The first 6 rows are patterns. Each new row is the sum of 2 different patterns, raised or lowered, with some noise. Before adding, each is slid sideways (what falls off one end comes back at the other) and multiplied by a number that may be negative. Names go in the order of the patterns.
Known rows, each followed by the names of its patterns:
[ -3  -9 -13  15   3  -1  -8   4 -11 -16  13 -15   3  19   0  -2  -5   0
  11   8  -3 -11  11   8 -11  -1   7  -1  16   3  21  -7   7]  J_72
[ 24  20  19 -17  -5 -10   9  19   1  15   9  -1  -3  13  -3  -3  -1 -10
  -6  -6   9   1   1   2   0  -9   0  13 -15  -2  -5  11  14]  J_260
[  5 -13 -16  -8   5  -4   3   3  -1 -14 -16 -10  -9  10   0  13   7  -6
  20   9  -7   2   5 -13 -10  -8   9  -8 -23  22  -1   3   0]  J_234
[  8  -7  -1 -10 -14   3 -16  -1  -3 -13 -23  -2  -6  13  -4 -13   2   0
  15 -10  -1  14  21 -15  27   5  12  -5  -3  -2 -23   8 -19]  J_968
[  1  -1 -16   0  -7 -15  -5  -4 -19  10  -7   4  -3   0 -10  -6 -10  -7
   1 -11  -9 -14   0 -25   7  13  -2 -12   8  24  21   6  -8]  J_153
[ 14 -11   0  -5  11  18  12  -5   3 -15  -4   7  13   0   7 -11   1  -1
  -8   5   5   1 -17 -15  -4  -7   4  17  -6   9  25  -5  18]  J_578

New rows, each followed by the names of its patterns:
[16 11 20 -2 31  8 16  7 20 15  1 29  2 12 31 24 10 12  2 19 23  9  6  7
 24  7  2  1 18  2  9 15 10]  J_72 J_968
[  0  -1   2  -7  20 -13 -24   0   4 -14 -36 -31 -25 -13 -20   2   7  -4
  -6  -5  -6 -14   3 -16  -1 -18  -3  -7   0   5   3   2 -14]  J_260 J_153
[ -3 -20 -11 -22 -12   2 -32  -9 -21  -5   1  15   2   3 -39 -19 -19 -11
   0 -22   2  -8 -26 -33   2 -35 -22 -24 -22 -20 -20   4 -20]  J_260 J_968
[19 19 18 -4 25 34 37  9 31 29 -3 18  8 24 17 30 19 11  9 17 17 31 11 39
 56 24 43 21  7  2  4 34 13]  J_234 J_578
[ 11  15  -5   6  10  20  20  14  12  11  -6  21  -3 -10  12 -13  -9  25
   9  12  -6  -7  -6   6  11  15  12   8  -3   6  -1  18  10]  J_72 J_578
[ -7  -7   3  -8   0  -4  -6 -12  -2  -5  -7   6  -4  -7 -15  -1  -1   7
  -5 -13   4   2   1  -3   1   6  14  -5  19  -4   7  -6  -7]  J_72 J_968
[18 10 26 20 24  3  8 11  7  9 30 13 21 26 14 23 17 13  9 13 30 25 21 10
 16 12 16 18 19 20 22  3 16]  J_72 J_578
[  7   0  22  13   5   0  10  -1  -6  -3  12  18  10  11  -1   3  -5   1
  10 -11   0   4   4  -3  16  11  12  -4  14  24 -15   9   3]  J_234 J_153
[  3  27  -4  19   5  10   5  20   5   3  11   5   4  17  22   8  10  -7
  11  15   8  -1   7   1  -9  -6  -6   6 -32 -17 -11  11   2]  J_968 J_153
[29 15 32 50  7 35 32 14 19 22 37 26 37 12 11  5 18 28 32 13 21 10 25 12
  9 29 25 15  4 -5 13  0 26]  J_72 J_578
[11  6 10 31  6 16 -1 14  4  6 28 -7 15 11 14  8 27 27 16 13 20 31  2 25
 10 16  0 21 32 17  8  7 13]  J_234 J_968
[ 13  -5  -1   4  11 -11  30  -3   2   4  -1  -9 -20  -6 -15 -10  -3  -7
  -6  -5  14 -25  -3  -1  -5 -24   7   8   2   8 -15 -12  -2]  J_72 J_968
[  9  32  -3  14  13   2  -4  30  18  15   0  17  10 -12  26  -5  13  26
  18  16   9  10  23  18   8   1  26  22   7  15  13  10  18]  J_72 J_234
[ -7   9   1   7   0  -8  12  -2   6  -2  -9 -18  -5  -6  19   4   1   3
  -2  16  -9   1  15  23  -8  24  10  13   6   5   6 -12  10]  J_260 J_968
[-13  -1  -4 -18   2 -17 -21 -15 -11 -10  -9 -17 -13  -9  -8 -15 -14  -4
 -12  -8 -15 -27 -14 -21 -12 -25 -19 -11  -5 -21 -13  -8 -12]  J_72 J_153
[-12 -36 -12 -26 -13  -9 -26   8 -18 -18 -18  -3 -19 -10 -15 -11 -21  -8
 -12  -3 -22 -19 -13 -19  -6 -11  11   6 -10  10  -5 -25  -3]  J_234 J_578
[ 6 12 22 28 14 -1 -1 12 14 -1 16 14 12  6 15 18 23 18 24 24 14 22  9 32
 24 20 20 17  4 25 11 -2 25]  J_153 J_578
[-16 -34 -23 -15 -13 -25 -12  -7  -5 -28  -3  -5 -24 -20 -21 -18 -28  -7
 -17 -11 -24 -17 -26 -25 -17 -16 -10 -15 -19 -31 -19 -28 -18]  J_234 J_968
[ -2 -10 -19 -17  -3  -9  -3   6  -9  -4  10  -4   0   4 -15  -2  -4  10
  13   7 -14  -6 -17  -7   5   2  -1   1 -14  -5  -3 -10  -2]  J_260 J_578
[-22  10   2  -3  22 -22  15 -27  11  -8   8  19   7   2  -4   1  17  17
  10  15 -26  13   8 -18  -1 -12  12  -1 -26 -30  14 -19 -16]  J_72 J_968
[ -7  -7  22  11 -29  21   7   2 -27 -21 -13 -23   1 -23  12 -15  -3  -5
 -18   0 -10 -13  -5 -22 -27  -9  -6  10  -8 -16  -5  -1  13]  J_968 J_153
[  7  20  -1   5  12  26   4  19   9  11  10  14  21   1  28 -24  10  -8
  11  11  -5  21   0   4   1   3 -17   1  -1   9  -2 -11  13]  J_260 J_968
[ 18 -10  15   0 -10   5  16  20  11   4 -10   5  -2 -10   3  -7  -3   3
   2 -10  12  -2  13  -8   9  27  -9  -5   0   4   3  13  24]  J_72 J_234
[  7   7  -7 -16  15  21  15   1  -5  -7  -9  -5 -10  -5   0  -5  -5 -20
   9   2   8  -4  -8  -2   0 -14  -7   6  -8   3 -11  13 -23]  J_72 J_153
[  1 -12 -24 -16  -1  -5  -6 -16 -15  -6   1 -21 -17   3  -9 -16 -13 -20
 -19 -21   3 -14  -8   5  13 -12  -8  -9  -1 -11  -3   6 -20]  J_72 J_153
[ -1   0  -4   0  -8   2  -3  11   2  -2   7   6   2  -3  21 -16 -10  -3
  12   1  -2  -1   7  -7  -5  -8  12  10   5  17   5   0   9]  J_260 J_153
[ -9   0  -6  -8   5  -7  -4 -18 -12 -10  -7  -2  10  -9  -2  12  -5   8
   2  -2  -8 -13   1   7   0 -18 -12 -18  -7  -2   3   2  -1]  J_153 J_578
[-24 -21 -14 -31 -29 -20 -19 -22 -25  -7 -20 -20 -18 -12 -24 -29 -25 -15
 -17 -22 -18 -17 -27 -23 -25 -17 -16 -17 -13 -17 -27  -4 -13]  J_72 J_234
[13 15 11 20 16 19 20 20 12 12 12 16 20 23 18 17  5 34 15 26 14 -3  2 -1
 -8 33 24 28  9 -6 12  6 15]  J_72 J_260
[ 20  10   6  10  14   6  11  25  21  17  17  12  17   3   6  14 -14   6
  12  -4   9  12  12  21   3  20  23 -15   6   9  10  15  22]  J_234 J_578
[ 13  -7  -2 -23  -9  -5 -26 -29   4 -28 -16 -17  -1  -4   0  13 -11   4
 -16  -2  -9   0  10 -10  -1   1  -4   5   6 -13 -14 -26 -13]  J_260 J_968
[ 34   9   6   5 -10   1  29  24  26  14   3  22   6   9  27  28  15  20
  38  13  16  25  32   2  -5  -1  11  22  26  15  17  31  24]  J_260 J_153
[ 8 10 15  3 21  4 31  6 22 14 -1 17  0 21 21 14 -4 16  5 25 16 10 19 19
 22 10 16 25 35  7 38 13 21]  J_968 J_578
[ -7 -20 -20   1 -27  -4   0 -11  -8  -8 -13  -3 -14 -11 -12  -6  -8 -30
  -8  -7 -22 -12  -6 -11 -21 -17 -13 -19 -23   9 -18  -5 -24]  J_72 J_968
[ -6  -5   4  -5 -10  10  -1   1   8  17   4  -1   6  -6  -5  -3   8  12
  -9  -3  -3  -6   6   9  11   4  -3  11   5  -8  10   6  -9]  J_260 J_234
[-20   3 -10 -14  -8   2  -6 -12 -36   1  -3 -13 -13 -22  -9 -20 -28 -29
  -1 -32 -16 -24 -15 -17 -16   0 -16   3 -12  -3 -17   3   3]  J_234 J_968
[ 25   8  28  11  23  13   7  25   3  18  26  32  -2   1  -5   9  23  20
   4   3  38   4  11   2  15 -17   2   6  29  22   8  33 -11]  J_968 J_578
[21 10  1 -7 -5  0 27 28 34 10 -4 20 15 20 22 21  7 22 16 22 26 17 22 10
  8 20 13 20 27 19  2 30 18]  J_260 J_153
[  3 -17  -9 -19  -5  -1  -5 -15  -5 -20 -13  -5  -7 -13 -13 -25 -10 -24
 -22  -7  -9 -17 -21 -21 -12 -22  -8   8 -27  -4   3 -15   0]  J_234 J_578
[ 22  -3   5  -5 -13 -12 -26   9 -15   3  -8  -9 -23 -14  -7 -32  -4 -19
 -25 -21  -8  -9   1 -19 -22  -1  -7  14 -11 -11  -1  12 -23]  J_968 J_578
[ 12   6  -8  -8  -7 -26 -33 -13 -20   5 -10 -21 -19 -37 -15 -22  -6 -17
 -20 -40 -17 -22 -13 -17 -21 -14 -26 -15 -24 -24  -1  14 -31]  J_968 J_578
[ -4 -31 -28   7  -7 -16  -4   2 -10 -29   5  -2 -25   6 -13 -11 -17   0
  10   2 -16 -14  -2  -6 -17  -2   7  -3  10 -14   6 -26 -13]  J_72 J_234
[ 7 22  5  6  0 23 18 15  5  9 -3 -3 22  3 24 27 17 20  6 19 28 17  9  2
 27 29  8 11 20  8 23 18 36]  J_72 J_578
[-15 -22 -30 -23 -32 -26 -30 -21 -31 -18 -33 -14 -23 -12 -25 -30 -25 -24
 -13 -30 -25 -21  -9 -41  -1  -8 -14 -29 -14  -3 -15 -11 -32]  J_968 J_153
[13 14 13 19 25 30 22 22 26 13 13 19 29 19 25 22 12 17 18 24 17 12 14 15
 20 10 19 23 18 14 17  7 16]  J_72 J_260
[  3   6   5  -9  -3 -32 -13  -4  -8 -17 -36   8 -12 -23 -32   4 -44 -25
 -26  -6 -10  -8   9 -20  -2 -27  -9 -16   2   2  -8   7 -13]  J_234 J_968
[-25   2  -2   4   9  19  -9   3  -3  12   8   5  18 -13  18  -4 -12   8
   8   6   4 -11  -7   5  20  -3  -2  16  -1  -4  -1 -18   3]  J_72 J_234
[-15 -14 -19 -20  -5 -29 -11 -13  -5   1   2  -6   4 -38 -34 -24 -16  -6
  -9  -2  -7 -24 -29 -11 -16 -20 -10 -23 -27 -28  -8 -20 -10]  J_260 J_578
[  8  23   6  13 -21  -9 -10   6  14   1  10   2   1  -2  11  -9   8  -9
 -16  -8  -3  -2 -18 -14  -6   1 -11  -8  13 -14  -3  -1   6]  J_260 J_153
[22  3 22 19 -4 12 13 25 23 21 21 26 10  8  6 23 25 11 23 12 13  1 24  9
 15 18 16  2  8 20 18 14 22]  J_72 J_260
[-10  17   4  30   4   2 -11  -2 -10  22   5   3   5   2  -7  -4  26  10
   6  21   1 -14   5  -4 -15  13 -17 -16  21   8   3  -6 -11]  J_72 J_578
[  9  26   6  -8  -7  27   0  30  16  12   6  17  20  23  23  13  27  12
  16  25  31  40  20  22  19  12  25  12 -15  23   5   2  28]  J_968 J_578
[13 15 11  6  4  2  2  5 21 13 20 10  7 10 14  4  5 13 10  8  1  2 14 17
 14  5 18  8 12 16 15 12 10]  J_260 J_153
[ 15  35  -3  18  28  19  -2  28  20  30  13   5  10 -16  14   0  22   4
  13  -7  -1  11  -7  10  10   1 -19   0   2  15   8  10   6]  J_968 J_578
[-13   4  23  -3  -2 -14   3  -3 -16 -12  16 -24  -2 -12  -2   5  15  10
 -10  12   2  19  22  27  31 -16  13  -5  12  29  23  15  16]  J_260 J_968
[ -6  -1 -13 -13 -10 -10  -3 -13  -9 -12 -15  -8  -4 -10 -11  -7 -13 -12
  -5  -7 -13  -1  -9 -23 -14 -13 -12  -7  -7 -17  -5   5 -16]  J_72 J_578
[-33 -17 -22 -11 -22 -28 -11 -17 -37 -42 -11 -47 -21 -38 -19 -28 -17 -18
 -19  10 -26 -20  -6  11  14 -16 -10 -14 -14 -18   6 -22 -23]  J_968 J_153
[-14 -16 -27 -28 -24 -25 -14 -23 -24 -22 -21 -35 -14  -5 -14 -24  -9  -7
 -16 -12 -27 -29 -17 -37 -27 -16 -26 -18 -26 -39 -19 -19 -18]  J_153 J_578
[-32 -26  -9   2 -21 -31  -1 -31 -11 -24 -34 -25 -46 -35  -5 -22 -11 -23
 -35 -39 -26 -28 -14  -6 -24 -16 -12 -28   7 -11 -22 -11 -19]  J_234 J_578
[ -4  11   3  19  18  -2  -2  -2  11  -5  21  27  15   1  17  38  47  29
   7  18   9 -12  18   0 -14  12   0 -12  30   8  19   5   3]  J_153 J_578
[-20 -15  -8 -18 -16 -22 -11 -18 -27 -27 -15 -28 -10 -21 -15  -6   0  12
 -15  -4 -19  -9 -20  -5  -6 -23  -3 -13 -21   0  -1  -9  -8]  J_968 J_153
[  8  15  -6  -1 -17   9   2  -9 -21   7 -18  -2  -8   2  -4 -10  12 -18
  27  -3  11  -3   2  15 -10  10   0   5   6  25   3   9  -8]  J_260 J_968
[ 16  24   5  16   4 -12   4   0 -15  21  -6  -7  19  10  22  -5  -5   6
  26   1  36  17   9  -6   9   2   8  14   1  21   3   8   4]  J_968 J_578
[  2   5  10   3   1   9  11  -5   0  -7  14  17  29  20  15 -15   0   0
   5  17  11  19   7   2  -6  14  -9   4  -3  -4  -1   2   5]  J_72 J_260
[  2  -8  -6  -4 -13 -12 -22  -7 -11   2  -2   8  -7  -9   7   5  -9   2
   5 -16  -4 -10  -9  -8 -15   7  -5  -9  -9  -2  -5 -19 -12]  J_72 J_234
[  7  13   7  -7  11  -2   4  -1   1  -8  -4 -12  12   4   5  -1  -5   1
 -11  -8   1   3  -3  11   1   7  15   3  12   4  -3   1  -1]  J_260 J_578
